Each cloud of rows lies close to a flat space through zero, with a little noise off it, and is much wider in some directions of that space than in others. After each cloud: how many dimensions does that space have?
(in the rows, 128 means zero)

[[127 136 147 129 123 124 130 138 110 128 122 107 136 146 116 137 105 137
  110 135 150]
 [128 133 140 130 124 127 123 133 115 136 127 127 142 144 122 129 126 139
  124 123 132]
 [122 120 148 145 127 115 110 102 115 157 129 137 178 136 128 111 135 147
  135 106 109]
 [137 162 108  75 124 152 173 201 119  59 109  82  42 153 112 164  78 108
   83 183 197]
 [125 111 136 167 139 115  95  80 138 179 133 172 181 107 142 101 165 142
  155  89  84]
 [134 146 108 101 120 145 162 171 124  84 120  91  67 134 126 154 101 109
   99 158 163]
 [125 114 132 155 135 118 115  91 140 154 144 161 165 108 137 114 153 128
  151 108  91]
 [121 120 124 131 135 131 125 118 143 127 133 137 123 108 134 125 142 123
  139 118 120]
 [133 118 109 118 134 142 137 122 144 117 134 142  98 107 137 130 137 110
  139 130 125]
 [120 126 146 150 126 116 113  95 120 156 134 140 174 131 129 111 135 142
  140  99 118]
 [124 127 150 138 125 120 109 121 107 143 118 123 161 151 116 125 115 145
  125 120 128]
 [141 104  90 132 146 140 129 113 167 133 147 167 101  74 152 125 166 102
  159 111  87]
 [123 143 138 108 121 133 133 159 106 106 112  95 111 154 111 147 103 128
  105 157 166]
 [130 137 136 131 122 122 122 130 123 138 122 124 148 143 114 127 125 138
  130 120 132]
 [110 128 161 152 130 105 113  99 112 165 130 132 198 144 121 111 132 158
  134 104 114]
 [122 135 131 123 123 129 132 132 122 123 125 126 122 134 121 128 121 128
  123 126 139]
 [130 105 116 135 140 123 117  92 146 148 140 161 139 102 138 123 161 122
  154 106  92]
 [124 130 131 129 119 129 131 135 129 116 130 125 121 135 125 129 127 131
  128 132 130]
 [134 120 100 117 136 146 132 141 153 115 131 140  87 105 144 132 142 104
  132 129 117]
 [143 124 118 122 130 136 133 130 131 122 130 132 115 110 131 132 125 115
  133 133 126]
 [126 129 126 112 128 136 136 146 123 114 122 112 116 132 121 135 117 124
  114 142 137]
 [128 115 126 149 138 123 107 103 151 161 140 163 159 106 134 108 158 126
  150  96  94]
 [131 139 101  93 121 145 152 173 130  81 121 102  49 117 131 155 111 107
  105 162 155]
 [134 107 107 132 131 139 129 115 152 121 138 145 111  93 145 120 160 109
  148 111  95]]

2

[[ 78 126 108 129 143 166 126 127 125  96 148 143 135 148 102 103 108 116
   97 123 132]
 [136 136 121 154 150 135 139 134 104 159 138 119 127 121 146 124 108 147
  154 129 115]
 [185 190  95 133 157 127 116 156 115 141 103  92 112 153 118  70 156 130
  141 180 146]
 [106 108 122 163 149 105 163 115 115 155 104 156 108 110 121 126 158 162
  137 129 159]
 [150  94 145 129 127 110  81  85 108  97  72 141 120  97 128 145  98 133
  108 147 140]
 [ 87 105 100 160 120 125 147 122 127 112 146 115  99 147 191 136 146 148
  121 106 131]
 [151 163 166 109 154 103 147 172  87 185  82  86 110 102 150  53 112  78
   98 164 150]
 [ 40 115 142 157 144 226 109 128  85 145 158 130 118 132 118  91  65 152
  145  98 120]
 [100 134 101 148 129 136 113 105 130 108 159 160 136 130  87 117 148 145
  111 117 133]
 [131 154  92 108 102 136  93 120 130 113 141  68 142 138 161 120 139 128
  134 170 114]
 [166  83 128 111 134  84 115 115  98 157 111 102  85  94 145 143  89 140
  121 108 120]
 [158 108  86  96 103 123  81  85 125  68 123 135 117 131  89 156 151 178
   93 142 118]
 [162 121  96 132 122 100 126 121 129 126 110 102 117 141 130 168 138 165
  130 153 124]
 [ 88 137  77 125 137 156 129 110 146  73 144 149 158 163 109 132 157 110
  110 144 115]
 [138 113 176 119 124 132 137 129 120 115 103 140 158 115 107 113  95 109
  126 138 119]
 [105 132 124 155 148 135 141 118 132 150 136 135 162 126 123 102 145 117
  151 151 151]
 [116 142  76 120 162 165 116 117 118 133 133 112 131 136 150 108 144 136
  161 162 135]
 [128 164 139 106 145 111 142 140  93 136  83 134 121  89 131 115 118 109
  105 157 112]
 [134 102 129 133 108 145 115 110 149 125 143 123 158 167 151 191 159 127
  101 131 130]
 [135  93 116  88 136 101 140 131 124 197 128  91 124 133  88 142 129 102
  131 121 119]
 [130 168 144 164 122 128 125 155 128 173 164 110 119 113 171 160  96 162
  144 112 129]
 [132 100 114 110 130 144 132 113 141  83 162 135 155 127 158 137 106 141
  115 127 129]
 [132 149 144 133 122 122 136 146 174 131 137 126 147 131 152 121 143 104
  158 137 162]
 [117 144 107 181 143 154 136 127 101 147 135 104 141 166 153 105 153 132
  134 151 120]]

16

[[130 137 124 119 119  93 175 140 133 135  82  84 144 164  63 101 129 164
  118 122 160]
 [172 140 168 109 121  88 154 186  73 175 137  90  59 118 115 117 113  98
  175 187 127]
 [155 182 115 133  83 120  90 133 181 144 138 161 136 111  98  72 127 113
  121 172 148]
 [117  96 201 107 169 134 131  92 131 117 127 131 148 115 103  97 148 120
  179 157 144]
 [133 153 135 123  50  81 114 130  96  99  69  95  98  90 158  92 104 143
  147 122 109]
 [103  88 118  89 157 119  54 161 175 104 103 152 108 151 119 151 110 172
  152 145 111]
 [121 170 128  80 148 143 137  67 117 118  51  84 128 129 139 119 122 158
  172 109 173]
 [151  66  73 124 203 115 121 129 223 109 133 214 127 110 133 127 168  85
  142  48 102]
 [233 133 147 155 143 150 120  88  83 119 192 118 130 157 123  72 142  86
  148 101 216]
 [114 114 167 149  94 112 164 112 165 173 148 136 137 134  99 142 134 145
  163 147 176]
 [ 98 151  74 121 131 118 127 103 107 160 131 108 139  85 157  99 141 112
  163 113 176]
 [138 133 103  42  95 108 163  94 125 196 134 126 151 125 103  94 139 176
  101 102 152]
 [165 172 137 121 182  94 116 101 184 150 145 138 126 132 113 130 162 162
  204 196 117]
 [135 141 162 127  83 110  87 146  93 170  95  67 200 118 143  74 160 124
  114 218  95]
 [151 105 129 146 102 115 119 148 117  75 111 115 150 113 169  81 157 135
   82  91 107]
 [126 147  96 112 107 103 125 164 177 121  39 141 140 171 130 138 142 143
  147 154  99]
 [104 108 113 141 161 151 133 131 149 106 129 147 123 175 170  88 118 127
   98  89  75]
 [166 153 130 155 162 191 153 142  96 143 162 149 156 114 123 102 132 128
   83 152 124]
 [124 150 130  57 104  85 112 102  86 134 120 116 105 136 127  54 109 102
  126 151 110]
 [114 132 112 171 118  77 139 127  86 116 159 109 126  94 130 187 130 119
   99 135  85]
 [ 84 152 148 124  73 138 152 141 163 129 115  74 131 113 111  67 129 140
  117  92  90]
 [198  83 175 208 131 163 127 162  69  91  57 107 159 138 101  71  86 159
  148 114 117]
 [113 144 125 150  77 165 117 127 141  84  57 132 192 139 126 141 141 177
  178 123  59]
 [107 145 106  79 115 130 141 176 130 101 189 154 100 170 156  89 161 135
   86 146 116]]

19

[[133 109  99 142 170 121 117 107 115 136 115  97 118 137 138  79 124 150
  129 133 118]
 [111 124  96 122 136 134 137 120 118 143 125  97 101 150 133 117 123 168
  130 124 137]
 [123 138 152 134 127 146 112 104 128 131 135  96 125 132 131 133 136 116
  131  97 113]
 [126 141 100 130 117 127 110 120 117 130 155 111 144 145 118 127 124 115
  140  95 146]
 [131 117 104 129 156 130 134 129 105 134 122 111 107 146 119 133 125 127
  134 143 128]
 [120 119 123 121 114 133 130 120 135 129 137 119 147 110 134 117 111 144
  130 140 124]
 [108 100 100 109 146 119 138 104 121 117 139 101 152 125 154 140  93 157
  125 125 132]
 [ 99  84  89 112 180 105  99 104 135 124 129 119 126 113 103 134 128 142
  110 142 128]
 [131 132  77  98 149 118 128 138 107 139 168 118 126 120 134 107 124 124
  151 133 132]
 [138  99 150 131 115 124 167 129 139 130  95 167 119 134 175 138 123 148
  125 163 144]
 [135 145 167 142 117 129 122 125 142 134 120 136 106 126 135 148 157 105
  126 110 111]
 [144 120 177 127 114 152 150 125 128 134 116 143 119 137 148 145 129 112
  141 146 129]
 [123 105 118 146 117 137 120 127 106 120 109 108 153 122 107  95 111 136
  125 146 128]
 [121 101 136 105 129 128 154 131  95 129 121 127 142 126 174 124 119 134
  134 135 141]
 [105 144 150 127  53 143 109 132 138 140 141 112 151  79 123  99 140 132
  135 113 114]
 [129 106 110 121 124 139 134 124  88 151 132 109 105 149 142 143 139 105
  155 136 144]
 [114 142 133 105 118 129 115 131 159 113 153 155 149 119  99 149 120 133
  117 115 144]
 [134 122 143 119 143 131 114 115 157 136 141 151 109 120 114 154 143 108
  131 140 123]
 [149 135 102 148 174 100 102 121 145 135 124 152  97 143 120 119 158 113
  119 118 127]
 [151 130  94 149  94 122 146 133 114 135 136 126 140 139 154 131 115 116
  152 135 136]
 [122 172 151 101 150 125 106 144 155 116 155 162 120 125  90 146 151 114
  114  98 132]
 [135 129 113 146 129 121 124 111 121 120 131 116 145 156 143 134 115 123
  128  96 144]
 [121 109 144 102 166 112 111 119 177 124 130 182 115 109 112 142 143 139
  107 149 136]
 [126 136  96 121 141 124 143 133 119 156 136  90  91 106 146 102 136 148
  145 150  92]]

12

[[120 100 139  71 138 107 103 115 176 103  99  99  77 179  85 101  91 122
  130  78 123]
 [117 143 121 182 174 152 165 124 108 160 196 155 173  84 150 158 196 146
   95 161 132]
 [165 116 150 179 169  86 192 139 175 124 164 198 156 131 127 144 128  99
   74 110 138]
 [161 126 143 183 164  93 185 140 160 131 167 193 163 125 138 151 137 108
   82 116 136]
 [ 91 130 116  88 120 165  88 115 106 135 115  72  96 128 105 113 141 153
  155 143 125]
 [108 127 125  97 100 129  85 121 105 125 100  93 115 138 140 117 116 148
  163 116 115]
 [125 144 115 120  88 160 102 131  82 135 104 106 129 110 143 125 125 133
  161 158 131]
 [159 134 140 166 133 106 165 140 140 125 143 178 162 121 149 145 126 111
  107 125 129]
 [133 147 121 152 103 146 129 136  90 138 128 139 155 101 163 139 139 132
  147 158 126]
 [127 153 119 184 155 169 166 136 100 157 181 154 167  72 146 154 184 134
   98 186 141]
 [105 104 133  42 105 110  66 106 153  97  67  66  56 182  88  89  80 131
  174  76 119]
 [125 123 125 103 106 131 103 123 118 119 101 107 109 137 125 115 109 128
  151 125 125]
 [132 140 125 145 109 133 129 130  92 141 131 137 151 109 159 142 140 135
  149 143 117]
 [124 131 128 145 155 136 148 127 132 135 151 141 139 118 123 142 153 134
  105 132 133]
 [138 151 123 170 119 146 148 141  89 151 151 154 172  92 164 152 155 133
  125 163 126]
 [132 124 129 113 109 126 112 129 123 119 105 118 116 139 133 120 106 123
  150 118 126]
 [125 120 135 111 128  92 116 121 141 116 121 127 120 154 131 129 113 132
  137  93 114]
 [130 138 127 150 143 135 149 129 127 142 150 140 148 114 136 138 147 129
  115 137 129]
 [135 117 128 146 159 144 163 133 160 129 147 139 118 126  93 125 137 109
   81 145 151]
 [143 136 122 165 155 172 170 142 135 142 152 145 134  98 104 137 148 108
   82 176 157]
 [124 141 116 152 136 164 145 127  98 149 152 130 152  94 140 145 167 137
  120 166 133]
 [127 119 134 130 148 121 141 127 152 122 131 128 119 136 113 124 124 121
  106 113 134]
 [119 127 128 137 149 131 135 126 132 132 151 129 131 122 125 135 148 140
  117 125 123]
 [111 104 135  71 135 114  99 116 164 104  97  91  75 168  87 101  96 129
  134  90 125]]

4
